The first 8 rows are patterns. Each new row is the sum of 2 different patterns, raised or lowered, with some noise. Before adding, each is slid sideways (what falls off one end comes back at the other), maybe read backwards, and multiplied by a number that may be negative. Names go in the order of the patterns.
Some rows, each with the names of its patterns after it:
.29, .05, -.12, .11, -.08, .21, .07, -.21, .18, -.25, .20, -.09, .16, .00, -.28, -.18, -.30, -.02, -.04, -.24, -.08, .15, -.25, .03, .04, .21, -.23, .08, .27, .20, .14, .28, .07, -.09, -.20, -.10, .18, .19, .30, -.07, -.16 | k_447
-.09, -.19, -.29, .17, .19, -.19, -.06, -.02, .00, .18, .16, -.13, -.20, .01, -.19, .10, .20, .09, .22, -.30, -.02, -.01, .01, -.12, .24, -.06, .02, -.03, .16, .05, .16, -.26, -.08, -.19, -.22, -.27, .13, .18, .16, -.03, .21 | k_499
.30, -.15, .18, -.22, .16, .01, .03, .00, -.06, -.21, .12, -.07, -.13, .21, -.29, .30, -.11, .14, .16, -.12, .08, -.18, -.21, -.22, -.29, -.18, .27, .23, .29, .03, .06, .19, .01, .02, -.20, -.01, .14, -.21, -.08, -.15, .30 | k_927
.31, -.21, .14, -.12, .15, -.07, -.27, .25, .03, .20, -.03, .27, -.07, .30, -.13, .23, -.05, .26, .07, -.08, -.08, -.30, -.03, .16, .27, .04, -.18, -.27, -.18, -.30, -.08, -.10, .10, -.07, -.28, .27, .23, .30, -.26, -.27, .10 | k_945
.08, .12, .28, .03, .08, .17, -.10, .27, .11, .16, .21, .04, .23, .05, .26, -.28, .14, -.08, .29, -.25, .28, -.30, .04, -.02, .25, -.12, -.01, .28, .21, .13, -.19, .28, .23, -.27, -.23, -.23, .06, -.21, .18, .30, .01 | k_440
.02, .07, -.10, .13, -.26, .22, .01, -.23, -.08, -.10, -.14, -.19, .27, -.04, .25, .21, .24, .31, -.11, .25, .20, .01, -.10, .22, -.21, .04, -.10, .07, -.20, -.08, .01, .19, .26, .27, .03, -.29, -.29, -.23, -.14, -.18, .18 | k_583
.17, -.23, -.18, -.18, .31, -.05, -.30, -.16, .12, -.20, .00, .05, -.22, .16, .19, -.20, .04, .11, .29, .17, .29, -.16, -.13, -.05, -.08, .17, -.07, .14, -.06, .01, .18, -.27, -.09, .11, .02, -.26, -.17, -.01, .29, .10, -.29 | k_485
-.08, -.12, .11, .17, .05, -.10, -.12, .18, -.03, .22, .07, .22, .09, .22, -.06, -.12, .11, .05, .26, .16, -.08, .28, .20, .16, -.15, .17, .22, -.03, .22, -.01, -.11, -.19, .11, .01, .11, -.13, -.03, .22, -.11, .00, .16 | k_944

New rows, each followed by the names of its patterns:
-.62, -.52, -.40, -.42, -.07, -.46, -.23, -.05, -.40, -.10, -.01, -.25, -.35, -.21, -.09, -.66, .07, -.22, -.06, -.42, .02, -.29, -.35, -.33, -.05, .07, -.43, -.14, -.40, .08, -.52, -.39, -.10, -.44, -.05, -.27, -.01, .01, -.01, -.30, -.69 | k_927 k_485
.44, .36, .27, .29, .18, .22, .22, .23, .06, .42, .29, .07, .09, .03, .11, .01, .35, .10, .42, -.24, .41, -.22, .21, .10, .18, .25, .20, .27, .30, .43, .09, .38, .08, -.17, .17, -.20, .37, .09, .42, .14, .18 | k_440 k_485
-.08, -.40, -.05, -.03, .07, .08, -.09, .26, -.51, .09, -.38, -.30, -.18, -.49, -.08, -.29, -.24, -.09, .08, -.43, .19, -.26, .19, .08, -.07, -.10, -.27, -.13, -.29, -.43, -.11, .11, .25, .10, .00, .24, -.06, .07, -.28, -.26, -.35 | k_927 k_583
-.09, .05, -.10, -.14, .06, .38, .05, .10, -.05, -.07, .11, .21, .19, .19, .07, .04, .18, .25, -.02, .30, -.05, -.07, .07, .06, -.14, .06, .20, .29, .20, .13, .08, -.16, -.12, .05, .16, -.19, .11, .18, .03, .19, .02 | k_499 k_944
.23, .21, -.03, -.07, .21, -.08, -.01, .29, .27, .27, -.13, -.08, -.07, .36, .23, .10, .23, .11, .17, .34, .22, .03, .40, .21, .34, .07, .10, -.02, .30, .38, .44, .40, .32, .14, .44, .08, -.03, .32, .24, .19, -.10 | k_447 k_944
-.01, .14, -.02, .04, -.31, -.11, .13, .00, -.33, -.45, -.14, .05, .32, .08, -.39, -.55, -.27, -.55, -.08, -.01, .07, .03, -.63, .14, .12, .19, -.45, -.14, -.07, .24, -.31, .19, -.15, .19, -.38, -.42, -.01, -.26, -.14, -.02, .31 | k_499 k_945
-.01, -.46, -.39, -.55, -.26, -.37, -.19, -.15, -.09, .12, -.01, -.41, -.15, -.24, -.05, -.61, -.41, .07, -.16, -.14, -.50, -.06, -.17, -.19, -.16, -.14, -.42, -.05, .07, -.39, .17, -.53, -.25, -.39, -.48, .11, -.27, -.03, -.04, .08, -.11 | k_499 k_927
.21, -.23, -.08, -.16, .37, .35, -.07, -.18, .14, -.04, .09, .02, .03, .38, -.02, .08, -.15, .08, -.01, .21, -.19, .19, .02, .00, -.05, .13, .11, .14, .26, .24, .06, -.09, -.04, .25, .17, .13, .43, .08, .07, -.13, .22 | k_945 k_944
.13, -.15, -.04, -.04, -.17, .13, -.46, -.16, .14, .17, -.45, -.31, -.06, .15, .22, .09, .26, -.10, .05, .28, .12, -.01, -.23, -.21, -.04, -.15, .25, .00, .27, -.25, -.02, -.17, -.13, .00, -.05, -.14, -.27, -.14, -.19, -.18, -.33 | k_945 k_440
.02, -.03, .56, .25, .54, .24, .02, .00, .21, .61, .45, .28, .52, .43, -.17, .46, .42, .15, .02, .29, .35, .14, .23, .02, .00, -.14, -.16, .40, .25, -.03, .17, .10, .28, -.19, .28, .34, .28, .42, -.07, .22, .30 | k_447 k_944
.05, .21, .04, .24, .44, .44, .03, -.02, .12, -.06, .02, .02, .47, .06, .25, .28, .23, -.02, .10, .34, .22, .35, .34, .26, .58, .18, .07, .42, -.03, .54, .26, .42, -.05, .13, .39, .27, .20, .35, -.12, .16, .28 | k_447 k_485
-.31, .23, -.39, .21, -.52, .11, -.18, .18, -.05, .09, .11, .34, .20, -.10, .34, .12, -.13, -.44, -.41, -.09, -.33, -.08, .20, .09, -.18, .13, .10, .02, .01, .19, -.31, .07, -.15, -.15, -.11, -.01, .32, .16, .29, -.33, -.01 | k_440 k_583
-.40, -.05, -.16, -.37, .04, -.26, -.14, .02, .04, -.18, -.31, -.50, -.37, -.57, -.01, -.11, .13, -.11, -.35, -.22, -.45, -.08, -.32, -.37, -.26, .00, -.49, -.34, -.18, .05, -.17, .09, -.07, -.23, -.12, -.36, -.18, -.41, -.18, -.42, -.32 | k_447 k_583
.06, .31, -.05, .48, .27, .43, .29, .33, .27, .53, .45, .41, .36, .13, .54, .22, .13, .28, .12, -.06, .20, .29, .23, .36, .18, .29, .34, .25, .13, .12, .08, -.08, -.02, .16, .63, .51, .51, .39, .34, .01, .21 | k_499 k_583
-.17, .01, -.03, -.05, .31, -.05, .11, .04, -.14, .44, -.11, .44, -.13, -.15, .36, -.14, -.09, .12, .00, .18, .24, -.31, .33, -.28, .47, .23, .01, -.03, -.33, .04, -.18, -.16, .03, -.11, .17, .20, -.10, .34, .29, .44, -.28 | k_447 k_927
-.02, .23, -.21, -.03, .19, -.22, .34, -.41, -.12, -.22, -.39, .15, -.30, .20, .03, -.03, .22, -.02, -.32, -.38, -.58, -.04, -.13, -.49, -.25, -.25, .14, .03, -.20, .04, -.21, -.07, -.55, -.59, -.02, -.16, -.04, -.30, -.14, -.01, -.21 | k_447 k_927
-.54, -.32, -.11, .30, .46, .14, .30, .04, .07, -.10, .15, .03, .04, .25, -.01, -.26, .15, .18, -.02, .23, -.02, .00, .09, -.49, -.43, .02, -.10, .32, -.49, -.26, .05, -.03, -.28, -.08, -.23, -.16, -.22, .20, .27, .10, -.22 | k_945 k_583
-.10, .37, .11, -.03, -.30, .01, .36, -.20, .24, .18, .39, -.32, .29, .09, .24, -.09, .40, -.09, .01, .09, -.04, -.19, .11, -.03, -.17, -.05, -.16, -.19, .17, -.01, .03, .08, -.06, -.08, -.17, .23, .04, .10, .42, .31, -.14 | k_440 k_485
.07, -.06, -.14, -.13, -.26, -.02, -.22, -.08, .01, -.28, -.15, -.03, -.17, .02, -.21, -.43, -.10, -.22, -.15, -.38, -.07, .23, .04, .02, -.21, -.19, -.25, -.25, -.32, -.25, -.12, .23, -.02, .05, .16, .01, -.11, .01, -.03, .12, -.15 | k_927 k_583
-.13, -.12, .12, .15, -.36, .12, -.09, .21, -.43, .24, -.03, .23, -.09, .36, -.10, .41, -.01, -.02, .06, -.06, .33, -.13, .36, -.19, -.12, .10, -.12, .29, .01, -.26, .11, .28, -.19, -.41, -.16, -.15, -.03, -.18, .08, -.08, -.34 | k_447 k_440
.20, .18, .16, .27, -.07, .43, .01, -.09, .08, .42, .28, -.04, -.20, .15, .27, -.15, .43, .19, .06, -.04, .11, .37, -.02, -.14, .18, .28, -.01, .43, .14, -.21, .36, .24, .27, -.21, .12, .12, .22, .27, -.02, .06, .17 | k_485 k_944
-.19, -.36, .06, .00, -.05, -.05, -.26, .04, -.23, .03, -.12, .11, -.33, -.01, -.01, -.09, -.30, -.01, .16, .18, -.17, .01, .07, -.06, -.05, .13, -.11, -.01, -.29, .31, .16, .14, -.16, -.08, -.20, -.29, .10, -.06, -.09, -.27, .09 | k_499 k_944
-.23, -.22, .24, .13, .19, .36, .12, .13, .13, -.36, .04, -.20, .02, -.02, -.04, -.14, .06, .21, .07, -.20, .19, -.03, .34, -.15, -.10, .31, .08, .13, -.22, -.08, .03, -.10, .15, .34, .12, -.03, .00, -.02, .32, -.22, .12 | k_499 k_927
